The same things were measured in two ways. Each way mixes the same 9 hidden numbers, adds some noise and spreads widely along 6 directions of its own, which tell nothing about the thing.
Some things both ways: the first way, then the second way.
-0.81  0.87 -0.64  2.37 -0.75 -0.23 -0.27  1.02  0.31  1.65 -0.27  0.42 -0.82  0.33  1.29 -1.32  0.64 -0.25
 2.52 -1.04  0.37 -0.37  3.75  0.56 -2.12  1.26  0.68  0.85  2.27 -1.97  1.99  0.73  0.38  0.46 -1.63 -0.69 -1.32 -0.87  2.72  1.50 -0.14

-2.07  1.46 -2.64 -0.07  2.48 -1.08 -0.44 -2.05  0.54  2.72 -1.17  2.08  1.83  0.06  0.99  2.40 -0.10  2.03
 0.07  0.11  2.79 -0.96  3.87  2.90  0.10 -1.43 -2.21  0.61 -2.32  1.97 -2.34  0.96 -0.85 -0.85 -3.37  0.30 -1.29  1.67  0.02 -1.74  2.19

-0.68 -1.31 -1.36  2.87 -1.04  2.73 -0.96  1.70  2.92  2.27  0.89 -1.58  3.78 -2.53 -0.30 -5.18  3.35 -0.82
 2.75 -1.93 -1.92  0.99  2.17 -0.11  1.83  2.10 -0.15  1.23 -1.31 -1.83  0.93  1.12  0.76  2.04 -0.10 -0.34  0.77  1.20  3.14 -1.00  0.02

-0.59  2.08 -2.43  3.08 -3.61 -0.13  0.42  1.19  2.12  0.99 -0.22  0.95  1.17  0.50 -0.12 -0.32 -1.81 -2.65
 0.06  0.87  0.51  1.01  1.08  1.52  1.68 -0.42  0.38 -1.45 -2.75  4.19 -1.44 -2.69 -0.97  1.13 -3.26  0.09 -0.97  1.89 -0.56 -2.21  2.97

 1.30 -3.01 -1.52 -1.72  1.40  1.96 -0.80 -1.20 -0.89 -0.64 -1.17  0.43 -3.23  0.70  3.02  3.82  1.07  2.92
-1.83 -0.98  0.53 -1.28  4.19  1.37 -2.10  0.89 -0.62  2.14 -0.03 -0.32  0.06 -0.73 -0.72 -1.30 -2.66  0.09 -2.12 -0.58 -0.20  2.66  0.84

 0.47  3.48  1.60 -2.20 -1.96 -0.09  3.66 -1.24  0.32  1.34 -0.67 -0.53  0.39  3.03 -0.98 -0.50  0.28 -0.67
 0.01 -2.87 -1.64  1.43  0.40 -1.46 -0.15  1.30 -0.13 -1.54  0.17 -1.62  1.90 -1.60  1.55  1.12 -0.45 -1.10 -0.58 -0.97  0.02  1.52 -2.24

-0.35  0.75 -3.31  4.66 -3.08  2.81  3.42  3.27  1.77  3.45  1.38  0.37  1.00 -2.23  2.43 -1.66  2.74 -2.97
-0.28  0.01  1.01 -2.19  0.84  0.56  0.89 -1.24 -2.06 -0.37  1.16 -1.43 -0.66  0.24 -0.57 -0.51 -0.93  0.43 -2.49  0.11 -1.09 -0.87 -2.33

-1.02  2.51  1.20 -0.45 -2.07 -1.35  1.39  3.04  1.28 -1.41 -0.47 -2.73  0.05  1.23 -0.55 -4.69 -2.19 -0.98
 1.61  1.42  1.77  0.23  0.42  1.52 -1.22 -0.62  1.02 -0.33 -0.99  0.95  1.24 -1.81  1.52 -0.26 -2.07  1.05  0.38 -1.69 -0.39  1.10  0.50

 1.28  0.46 -0.23 -0.32  0.37 -4.68 -1.89 -1.91 -3.45 -3.45  0.03  0.32 -3.61 -1.50  0.05 -0.59 -2.45  5.05
-1.23  0.43 -0.96 -0.01 -1.66 -0.97  2.58 -1.85  0.24 -3.00  3.43  0.05 -1.78 -0.96 -1.89 -1.11  2.74  1.11  1.36  4.21 -4.74 -2.26  0.43

-2.53 -2.04 -1.73  0.84  0.60 -0.08  0.10  0.98 -2.10 -2.30 -0.99 -0.38 -2.06  0.14  0.44  0.61 -2.74  0.29
-1.57  1.25  3.41 -1.30  1.17  2.25  0.09 -2.24 -3.40 -0.46 -0.20  2.70 -1.14  0.38  0.48  0.32 -0.24  0.13  0.15  2.05 -3.46 -0.37  0.75

-0.81  0.92  1.44 -1.60 -1.16 -3.21 -1.61 -0.15 -1.38 -0.24 -0.34  1.23 -3.84  1.68 -1.60  0.04 -1.47  1.50
 0.92  1.35 -1.93  2.08  1.04  0.64 -0.52  2.48  1.70  0.65 -1.98  0.33  1.20 -0.64  0.85  1.02 -1.31  1.06  1.10  1.16 -1.00  0.22  2.35

-0.17  0.85  1.30 -1.54 -1.19  0.39  1.32  0.01 -2.11  3.11 -0.97  1.05 -2.25  0.65  0.55  3.32  2.11  2.04
-2.36  3.00 -1.17 -2.71  4.91 -0.36  0.86  0.20  2.00  1.66  3.18 -0.43  2.49  1.16 -2.72  1.70  1.19  1.18 -1.59  3.25 -0.09 -0.93  1.54

-0.44  2.89  3.97 -1.51 -1.98 -2.76  3.06 -2.51 -3.15  2.05 -0.40  1.96 -4.07  2.84 -2.93  0.67  0.71  1.27
-1.92  1.26 -4.20  0.42 -1.10 -3.30  3.61  0.99  3.53 -2.78  4.51 -2.08  2.07 -1.22  1.01 -0.40  2.60  1.17  1.35  0.40 -3.68  0.04 -1.56

 0.20 -1.18 -3.03  1.59 -4.13  2.44  1.69  2.55  0.78  1.16 -0.23 -0.51  0.48 -3.53 -0.15 -0.26  0.96  1.86
-2.13  0.64 -0.54 -0.52 -0.53 -0.33  1.55 -0.70 -0.92  0.17 -0.16  0.62 -0.87 -1.68 -0.65  0.30  0.79  1.23 -0.08  2.90 -3.50 -0.73  0.37

-0.27  0.81 -1.15  2.28 -0.54 -2.15 -3.35 -1.48 -2.61 -0.35 -2.21  0.81 -1.25 -3.25  0.21  0.48 -1.24  6.05
-0.17  1.67  1.58 -0.47 -0.36  0.96 -0.11 -1.04 -1.75 -0.13 -0.15  0.57  0.65 -0.17  1.62  1.35 -0.21  0.61 -0.32  1.68 -2.77  0.14  0.57

-0.76 -0.95  0.17 -1.99 -0.06  1.46 -1.48  1.76  0.78 -0.80 -1.41 -2.11  1.65  0.46  0.87  1.05 -0.96  0.43
 1.19  0.26 -0.54  1.76  0.81  0.84  0.86  0.29  3.88 -0.27 -0.67  0.00 -0.13 -1.34 -2.26 -0.02 -1.91  0.68 -0.59  3.45  1.15 -2.69  2.91

 1.41  2.15  0.22 -0.13 -0.22 -2.39 -1.00  2.39  2.16 -1.87  1.11 -1.18  2.47  1.13  2.26 -2.71 -3.24 -0.70
 2.43 -2.31 -1.77  3.25  1.17 -1.29 -2.70  1.95  2.87  0.59 -1.44 -1.27 -0.09 -3.09  1.09 -0.85 -3.41  0.35  0.13  1.50  0.44  1.71  3.46

 0.66  0.30  0.84 -1.69 -0.80  0.36 -0.34  3.02  0.88  0.68  0.51 -1.50  3.55 -2.78  0.75 -1.95  0.13  3.08
-0.18  0.00  0.19  1.13 -1.20 -0.53 -0.84 -0.06 -0.65 -1.95  1.87 -2.36  0.55  0.74  1.93 -1.23  0.73  0.60  1.08  1.11 -4.41  0.45 -1.64

-2.60  1.46 -1.36  2.16 -3.39  1.76  3.01  1.74  0.63  4.29 -0.85  0.64 -0.74 -0.13 -1.00 -0.26  2.19 -1.66
 0.06  2.27  1.23 -1.91  0.59  1.38  1.40 -0.71  0.26 -0.50  1.27 -0.20  1.10  0.12  0.29 -0.04 -0.77  1.02 -1.17 -1.39 -0.63 -0.70 -1.97

 0.46  1.62 -5.16  3.60 -2.71  0.03 -0.36 -0.09  0.69  0.59  0.31  0.22  0.91 -2.74  1.36 -0.70  0.19 -0.79
-0.91 -1.40 -1.82  0.30 -0.59 -0.78  0.83  0.89 -0.28  0.80  0.77 -1.77  1.15 -0.84 -2.21  2.57  2.60 -0.04 -0.55  4.15 -0.41 -1.22 -1.19

 0.23 -1.66  0.26 -5.33  1.86  2.46 -3.30  1.08 -0.20  2.06  0.11 -2.31  4.36  0.96  2.02  1.32  2.39  1.04
 0.60  3.17  0.51 -2.79  3.57  2.21  0.94 -1.03  0.04 -0.25  2.36  1.52  0.74  0.39 -1.52  0.05 -0.49  1.21 -0.85 -0.39 -0.05  0.07  2.26

 2.52 -1.39  4.21 -1.91  0.97 -1.62 -4.35 -1.28 -2.64 -1.84 -1.07  0.53 -3.42  0.56  1.31  1.69 -0.51  5.43
 1.29 -1.34 -2.29  3.26 -1.21 -0.97  0.32  2.07  0.29 -2.85 -0.15 -1.52 -0.35 -0.57  2.09  0.08 -2.45 -0.54 -0.89  1.07 -2.26 -0.34  0.35

 2.81  1.39 -0.84 -0.84 -1.55 -2.11 -0.97 -1.11 -1.08 -2.25 -0.69 -0.72 -2.07 -0.92  1.34  0.70 -1.12  3.74
 0.63 -1.50  0.59  0.46  1.33  0.62 -1.65 -0.73 -1.86 -0.01 -2.96  1.34 -0.51 -2.74 -1.12  1.12 -2.49 -0.06 -1.81  1.34  0.06  0.18  1.47

 0.09 -3.64 -1.30  1.33  2.15  1.81 -1.77  0.23 -3.28 -0.88  0.51  0.12 -0.45 -1.68  3.49  2.94  0.85  0.26
 2.39 -3.69 -0.28  0.76  0.14 -0.30 -0.45 -0.94 -0.72 -2.25  2.23 -4.39 -1.02  0.74 -1.44 -1.42 -1.01 -0.79 -2.48  2.32  0.53 -1.39 -0.87

 1.34  0.42  1.56  0.25  0.76 -2.38 -0.24 -0.17 -2.42 -3.22 -0.37 -1.69 -3.02 -0.36  1.78  0.23 -0.82  1.83
 1.24 -1.38  1.02 -0.39  0.56 -1.06  0.65 -1.89 -1.43 -2.25  1.68 -0.63 -0.60 -0.22 -1.33  1.05  0.42 -0.49 -1.17  3.04 -0.45 -2.74 -1.86

-0.83  0.11 -0.98 -1.88 -1.77  0.87  2.67  5.26  1.46 -0.96  1.57 -1.99  1.48  1.04  1.28 -1.83 -2.20 -3.45
 2.23 -1.95 -0.34  2.28  1.46  1.46 -1.81 -0.10  1.88 -0.06 -2.45 -1.08 -1.45 -1.39 -2.70 -1.52 -3.22  0.71 -0.99  3.15  1.14 -1.47  3.71

-2.16 -2.27 -1.48 -1.51  3.08  1.37  0.62  0.24  1.94 -1.01  0.48 -1.70  1.33  2.82  0.78 -0.41  0.24 -3.44
 0.17 -0.02 -0.85  0.11  1.66 -0.10  1.03  1.16  2.64  2.26 -1.46 -0.14 -0.71 -2.81  1.10 -2.46 -2.00  1.96  1.48 -1.13 -0.10  1.26  1.27

 1.07  0.71  0.80  3.63  0.84 -2.39 -1.25  2.19 -1.18 -3.19  1.86 -1.33 -0.36 -0.40  2.94 -5.90 -2.34 -0.77
 0.87 -1.68 -1.07  0.97 -2.07 -1.90  1.04  0.39 -3.85 -1.38  1.13 -1.93 -0.28  0.26  3.47  1.85  1.25 -0.62  0.06  2.41 -3.50  0.31 -1.44

Other things, the second way, with their names:
K_984: -1.15  0.97 -0.63  0.20 -0.62 -1.14  2.89 -1.41  1.49 -1.20  0.32  0.72  1.52 -1.67 -0.37  1.87  2.31  1.06  1.59  2.94 -1.54 -1.89  0.15
K_84: -2.68  1.77  0.54 -1.86  1.81  0.42  1.13 -0.21  1.90 -1.33  5.34  0.63  0.56 -0.70  0.11 -2.07 -0.27  0.25 -0.69 -0.99 -3.00  1.55 -0.44
K_404:  0.12  2.44 -2.37  2.08 -3.43  0.28  2.64  0.00  2.25 -1.55 -3.24 -1.19 -1.09 -2.20  1.80 -1.37 -3.89  2.70 -1.51  1.82 -4.00 -1.72  3.32
K_312: -1.78  3.79  0.68 -1.22  2.51  4.00  1.63  0.73 -2.65  1.34 -4.26  3.75 -0.83  0.42  1.42  0.65 -3.46  1.46 -0.83 -1.05 -2.37  0.16  2.94
K_128: -2.53  3.42  0.24 -2.86  2.21  0.78  2.23 -0.57 -1.27  0.53  3.30  1.19 -0.43  1.17  0.72 -1.32  2.18  1.87  1.99  0.39 -4.61  0.72  0.29
K_569: -0.22  1.46  0.57  0.25  0.45  0.39  1.14  0.28  1.26 -0.23 -0.69  1.34  0.40 -1.20 -0.21  1.55 -1.69  0.29 -1.18  1.79 -0.50 -2.09 -0.11
K_740:  4.91 -2.93 -1.35  3.04  0.11 -1.11 -1.18  0.67  0.69 -2.26  0.48 -1.88  1.31 -0.49 -0.41  2.74 -0.16 -1.32 -0.22  3.15  2.58 -1.50  1.15
K_3:  1.92 -1.85 -1.87  2.07 -1.04 -1.38 -0.43  1.29  2.15 -2.19  2.80 -1.40 -0.13 -2.39  1.35 -2.05  0.16  0.26  2.17 -0.78 -1.90  1.82 -0.39
K_294:  1.65 -0.91  1.07  1.58 -0.15  1.07  0.40  0.25 -0.12 -1.72 -2.06  0.48  1.09 -1.19  3.12  0.70 -3.11 -0.69 -0.54 -2.00  0.68  0.38 -0.58
K_917: -3.14 -0.97 -1.19 -0.32  0.62 -1.32  2.92 -0.30 -0.47 -0.74  2.83 -2.70  0.25  1.89  0.22 -0.58  3.04  0.23  1.23  3.13 -3.24 -0.99 -1.91
K_134:  1.44 -1.02 -2.52  2.19  1.27 -0.62  0.14  1.61 -0.63  0.76 -1.66 -1.71  0.26  0.78 -0.15  2.47  0.01  0.10  0.07  4.98  0.14 -1.50  2.77
K_969:  0.20  0.21 -1.19 -0.79  2.77 -0.35 -1.00  2.38  0.83  2.96  2.12 -1.86  3.97  0.54  1.14  1.85  2.77  0.47  2.18 -0.72  1.04  2.91 -1.58
K_99:  2.03 -0.45 -1.75  1.27 -0.70 -1.14  0.00  0.46  1.05 -0.69  1.03 -1.76  1.55 -1.06 -1.14  2.69  0.91  0.05 -0.80  3.72  0.43 -1.57  0.62
K_594:  2.73 -2.02 -1.50  2.78  0.94 -1.00 -0.69  0.29  4.07 -1.53  0.48 -1.23  1.53 -2.05 -2.17  1.15 -0.38 -0.24  0.19  3.33  2.57 -1.55  2.16
K_78:  1.01  2.10 -0.37  0.46  2.71  2.10  0.46  0.86  1.94  1.32 -1.07 -0.48  0.29  1.17  0.20 -0.90 -2.05  1.64  0.50  1.41 -0.05 -0.65  3.58
K_544: -0.04 -3.00  0.06  1.41  1.57 -0.40  0.99 -1.08  0.49 -3.93  0.55 -0.31 -1.85 -1.11 -0.27 -2.45 -3.14 -0.98 -1.54  0.22 -0.72 -1.16  0.18
K_405: -0.12 -3.97  1.52  1.49  0.38 -0.85  1.91 -0.82 -2.48 -2.97 -0.20  1.25 -3.11 -0.50 -0.65 -0.01 -0.52 -1.98  0.01  2.96 -1.02 -3.59 -3.19
K_517:  0.41 -1.78 -0.24  0.99  1.71  1.10  1.38 -0.54 -2.49  0.58 -4.08 -0.71 -1.37  1.17 -0.76  1.21 -1.45  0.07 -0.90  4.02  0.47 -2.69  2.10
K_133: -2.84 -0.22 -1.89 -1.60  1.53 -0.66  3.88 -1.52 -0.31 -0.47  2.43  0.08  0.39 -0.62 -2.45  1.49  3.20  0.39  0.01  4.29 -1.35 -1.19  1.87
K_406: -1.36  0.24 -0.54 -0.39  0.77 -0.89  0.86  0.66  0.06 -0.59  3.70 -1.05  2.27  0.56  1.60  0.73  2.54 -0.08  1.53  0.35 -2.38  1.47 -1.75
K_361:  0.86 -2.48 -0.47  1.90  0.66 -0.38  0.47  0.90 -0.54 -1.93  0.32  0.07 -0.48 -0.60  0.57  1.45 -1.98 -1.74 -1.52  2.19  0.02 -0.78  0.68
K_251:  1.58 -4.63 -0.87  1.34 -2.47 -1.24  2.23 -1.51 -0.35 -2.61  1.44 -3.80 -0.97 -1.10 -0.72 -1.06  1.39 -0.49  0.12  2.34  0.01 -1.72 -2.26
K_511:  1.11 -1.70  0.02  0.38  5.46 -1.39 -3.62  0.42  1.60 -0.95  4.45 -0.25  2.18 -0.19 -1.24 -0.08  1.08 -0.96  1.45  0.77  0.81  2.10  0.61
K_338:  1.10  0.23 -0.98  1.21 -2.61 -0.27  5.23 -0.78  2.15 -4.52  0.50  0.01 -1.09 -1.96  0.65 -0.16 -2.74 -0.05 -2.11  0.32 -0.62 -3.63 -0.41
K_11: -1.63  0.44 -4.20  1.55  0.19 -1.41  2.27  1.25  3.86 -0.83  1.80 -2.48  1.39 -0.58 -1.14  0.14  0.70  1.07 -0.32  4.11 -1.80 -0.91  2.96
K_761:  6.19 -0.57  1.38  1.55 -1.49  2.23 -2.13  0.90 -1.68 -1.07 -1.22 -1.74 -0.49  0.20  2.08  0.03 -3.48 -0.13 -1.17 -1.55  0.96 -0.22 -1.35
K_549:  0.54  0.60  0.90  1.21 -1.22  2.51 -0.15  1.12 -0.63  1.20 -3.01  0.04 -0.42 -0.59  2.24 -0.48 -2.28  0.92  0.50 -0.06 -1.77  0.61  0.63
K_497: -0.18  0.68 -0.39  0.65  2.75  1.04 -1.01  1.41  0.11 -0.29 -0.88 -0.15  1.48  0.53  1.64 -0.64 -1.56  0.60  0.72 -1.99 -1.14  1.58  0.15
K_177:  0.89 -2.08 -0.96  2.93  1.51 -0.21 -0.77  2.34  1.20 -2.78  1.92 -0.60  1.63  0.52  1.75  0.55 -1.69 -2.01 -0.26 -0.01 -0.21  0.81 -0.25
K_731: -1.74  4.74  0.19 -1.71  5.50  2.06  0.33  1.90  0.76  1.30  1.58  3.74  1.79  1.36  0.40  1.25 -0.42  0.86  1.15 -0.57 -1.44  0.96  2.36
K_599:  0.11 -0.18 -3.25  1.15  0.82 -1.89  1.75  1.27  2.14  0.98  0.33 -2.58  1.65  0.28 -0.85  2.09  1.93  0.87  0.78  4.92 -0.05 -1.83  1.52
K_437:  1.78 -1.27 -1.91  1.83 -1.64 -1.11  0.97  0.87  1.56 -1.29 -1.20 -2.05  1.38 -2.04  0.57  0.62  0.19  0.72  0.88 -0.31  0.21 -0.57 -1.95
K_526: -0.05 -2.56  0.25 -0.86  2.51 -0.95  1.09 -2.63  1.84 -3.22  2.89  0.24 -0.81 -3.45 -1.00 -3.02 -1.77 -0.01 -0.93 -1.68  0.45  1.06  0.76
K_811: -0.74 -2.41 -1.11  1.38 -2.38 -2.69 -0.88  0.21 -1.51 -0.68 -0.15 -3.15  1.43 -1.47  0.53  2.06  1.26 -0.23 -1.13  3.12 -2.62 -0.22 -3.30
K_343:  1.47 -0.64  1.81  0.53 -0.02  0.72 -1.96 -1.20 -2.23 -1.18  0.03 -1.49 -1.76  0.65  0.68 -1.75 -1.27  0.56 -0.13  1.91 -3.00 -0.73 -0.44
K_859:  1.36  0.44 -1.41  1.99 -1.59  0.76  0.78 -0.61  2.43 -1.89 -2.70  0.00 -0.64 -3.24 -1.29 -0.95 -2.70  1.67 -0.72  1.33 -1.01 -1.57  2.82
K_289:  1.51 -1.34  0.89 -0.11 -1.14  0.78  0.77 -1.37 -3.08 -0.54 -1.94 -0.03 -1.10 -1.47  0.89  0.11  0.02  0.62  0.62 -0.09 -1.04 -0.18 -1.20
K_540:  0.78 -2.33 -0.68  0.45  2.67 -0.63  2.35  0.17 -2.63 -0.57 -1.82  0.35 -0.76  0.75  0.66  1.92 -0.33 -0.90  0.34  1.73  1.02 -1.98 -0.48
K_996:  1.48 -1.41 -1.59  1.24  0.32 -0.42 -1.77 -0.11 -0.14  0.78 -1.66 -1.94 -0.54 -2.10 -0.71 -0.43 -0.99  1.33 -0.23  2.67 -0.92  0.68  2.75
K_915: -1.27  2.36  1.38  0.81  0.28  2.54  0.58 -0.71  0.44 -1.60 -2.64  2.58 -0.58 -0.98  0.48 -1.26 -2.55  1.36  0.41 -0.36 -3.12 -0.93  1.10
K_280:  0.74 -0.25 -2.58 -0.19  2.01 -1.36  0.82  1.67  0.24  0.60  3.95 -2.66  2.87  1.70  0.94  1.95  3.59 -0.03  1.79  1.83 -0.06  1.20 -0.08

Some of these things the first way, each followed by its name:
-0.21  1.01 -2.83  3.00  0.05  0.16 -0.96 -1.45  0.26  1.88  0.18  1.18  3.24 -4.14  0.71 -1.23  1.07  2.50
K_517
-0.41 -0.29 -2.05  2.08 -2.11  0.36 -3.82  0.46  2.31  4.74  0.15  2.88  1.40 -1.79 -0.48  0.78  2.28  1.47
K_731
 0.49 -0.18  1.21 -0.01 -4.72  2.94  2.23  2.98  1.22 -0.73 -1.14 -4.51  2.91 -3.64 -2.43 -4.34  0.84  2.36
K_984
-0.56 -0.98 -0.87  1.02  0.98 -2.90 -1.58 -1.23 -1.64 -0.15  0.30  1.49 -4.10 -1.26 -0.29 -2.19  0.59  4.21
K_128
 1.24  0.76 -0.18 -1.89  1.12 -2.65 -1.67  0.04 -0.05 -1.27  1.94 -0.35  2.07  1.09  1.37  1.21 -1.48 -1.43
K_511
 0.00  0.36  2.22 -5.22 -0.63 -0.29 -0.27 -0.67 -0.02 -0.10 -2.38 -0.92 -0.94  0.67 -1.73  1.24 -0.49  4.75
K_915
 0.41  2.11  0.73 -0.80 -0.08 -2.38 -1.80 -0.66 -0.92 -2.70 -0.47 -1.71  1.22  0.76  0.18 -0.29 -2.79 -0.28
K_594
 3.07 -1.98  3.57 -2.65  0.28  1.34 -3.18  0.13 -1.85 -2.14 -0.83 -1.89 -0.07 -1.43  1.84 -0.90  0.25  5.37
K_11
-1.24 -1.83 -2.28  2.99 -2.08  2.21  2.82  0.38 -1.22 -1.12 -0.35 -1.62 -0.06 -3.15 -1.23 -2.55  0.62  0.73
K_251
-1.04 -0.58 -0.10 -1.38 -5.49  3.03  3.23  4.72  0.43  1.47  0.51 -1.43  1.05 -0.22 -1.66 -0.24  0.00 -2.42
K_859
 0.49  1.29  1.97  1.49  2.22 -2.79  0.89 -1.59 -0.16 -2.76  1.28 -1.04 -2.11  1.94  0.74 -4.81 -0.48 -1.58
K_540
 0.21  1.79  1.09  4.40 -0.01  0.91 -1.30 -0.65  0.90  0.04 -0.79 -0.44  1.89  0.87  2.00 -2.14 -0.13 -2.40
K_338
 0.67  1.22  0.40  3.59  1.09 -2.24 -4.31 -2.57 -0.39 -0.73 -0.15  2.70 -0.45  1.23  1.86  0.33 -2.09 -0.66
K_177
 2.08 -2.47  1.59  4.12 -2.06  0.91  1.21 -0.45 -1.46 -2.29 -0.28  1.31 -5.07 -1.82  0.46 -0.25  0.26  2.34
K_544
-0.23 -1.74  4.72 -1.81 -3.47  2.76  1.94  5.19 -1.46  0.18 -0.71 -1.63 -1.92 -0.18 -0.46 -1.81  0.02  1.93
K_404
-1.34 -1.80 -0.56  0.80 -2.22  4.50  0.78  4.44  2.43  0.87 -0.77 -2.36  1.96  0.40  1.24  1.06  0.72 -3.72
K_569
-0.63  2.46 -2.40  4.93 -0.07 -3.79 -4.59 -1.52 -2.15 -0.06  1.23  1.76  2.52 -1.28  0.79  0.87 -2.39 -2.22
K_740
 1.61  0.64 -0.94  0.88 -0.17 -5.00 -2.23 -1.79 -4.15 -3.20  0.70  1.35 -4.79 -2.17  0.80 -0.18 -2.22  4.45
K_996
-2.14  2.16  1.38 -0.74 -1.20 -3.05  1.19 -1.08 -2.92  2.00 -0.57  0.94 -2.79  1.15 -3.01 -2.59  0.20  2.99
K_280
-1.79 -1.10 -0.57  0.20 -2.94  1.50  1.13 -0.07 -0.40  4.42  0.19  2.82 -0.86 -0.99 -2.75  2.14  2.54  0.50
K_497
